All rows are made from the same 6 directions, up to rounding. Whole rows:
12	14	13	8	-28	8	-19	-34	21	41	-7	-23
-32	-4	-44	6	22	14	4	17	-3	-7	52	-19
-2	29	7	2	0	7	2	3	-3	-1	-20	26
-2	6	14	23	10	23	15	9	-14	-16	2	8
12	11	23	-6	8	13	-22	17	-10	0	5	-45
24	47	43	-20	-8	4	-37	12	-4	15	-30	-27
13	6	25	7	-6	9	-5	-4	-3	4	-11	-10
19	-15	53	39	0	21	27	7	-26	-24	1	2
-8	13	-22	-32	-6	-29	-20	8	10	14	11	-5

Rows cut short, each followed by the rest of it:
-5	10	5	13	-4	1	16	2 -> -6	-5	1	29
30	16	40	-13	-23	-10	-21	-15 -> 7	20	-40	-7
-19	22	-30	-6	6	13	-21	4 -> 10	19	29	-32
-8	-21	-29	8	-8	1	13	-36 -> 22	12	-15	26
24	-10	26	0	-9	4	-8	-17 -> 4	6	-30	-12
-7	13	-14	-7	1	4	-14	-2 -> 8	12	5	-13
-21	14	-14	31	2	19	30	-7 -> -2	-7	4	47
-30	15	-44	0	36	37	-14	19 -> -1	-7	30	-36
11	-2	16	-10	-1	-12	-2	9 -> -7	-8	-12	3
28	-14	61	29	-17	-2	27	-3 -> -20	-16	-17	24
-3	-51	-21	0	23	4	14	0 -> -3	-26	3	-8
-4	55	8	-4	-10	5	-13	3 -> 3	17	-15	18
-29	21	-63	-28	17	7	-29	0 -> 22	18	12	-21
12	39	31	-11	-16	-14	-12	9 -> -5	9	-19	14
-23	28	-7	25	22	33	20	21 -> -17	-22	11	26
21	41	55	19	-9	24	-1	0 -> -12	1	-38	14
9	-2	8	1	-7	5	-9	-11 -> 6	11	-4	-18
14	17	23	-14	-23	-24	-14	1 -> 3	18	-3	-3
12	27	24	-23	8	-11	-9	26 -> -15	-17	-35	18
4	-22	-6	-10	12	-4	-1	4 -> -2	-12	-7	-8
-22	-40	-48	-2	4	-14	9	-6 -> 11	2	45	-12
18	-4	19	-9	-21	-17	-11	-15 -> 9	18	-13	-7
4	-15	1	-12	26	-4	18	18 -> -16	-42	-41	41
-5	-21	-21	-17	7	-16	-4	6 -> 2	-5	14	-12
1	-44	-31	-25	2	-29	-2	-12 -> 14	-1	-4	-3
6	12	12	-1	3	6	-1	2 -> -4	-5	-22	10
19	40	59	37	-4	41	13	-4 -> -16	-8	-45	28
12	-17	-9	-37	-2	-30	-21	-3 -> 11	6	-19	-14
7	-27	6	4	6	3	3	2 -> -6	-9	10	-22
-3	18	4	6	-12	5	-13	-1 -> 4	22	27	-26
-2	-9	-12	-9	3	-2	-9	-2 -> 5	4	6	-17
0	-6	-8	-6	10	8	-7	-1 -> 3	-2	-7	-13
-11	-20	-13	10	-5	-9	8	4 -> -1	4	50	-18
15	-29	25	-19	38	-2	-9	57 -> -38	-48	20	-54
7	-2	23	4	9	0	10	20 -> -20	-23	-3	8
14	0	25	6	-18	-4	-7	-7 -> 1	15	8	-20
-9	-1	-15	-8	-14	-24	-2	-2 -> 8	14	25	2
-28	29	-54	-30	13	-5	-21	6 -> 17	12	4	3
9	27	23	5	-4	16	-11	-1 -> -2	9	-15	-8
-6	22	12	5	-1	-4	2	24 -> -15	-4	27	0
3	1	-1	-11	-2	-12	-2	0 -> 2	0	-12	11
-12	26	-19	-6	35	42	-23	16 -> -3	-8	-7	-34
9	4	-12	-48	5	-20	-41	8 -> 11	12	-14	-39
15	-34	13	39	-4	39	16	-45 -> 11	5	-27	-6
4	29	13	-17	6	-3	-14	21 -> -9	-6	-15	2
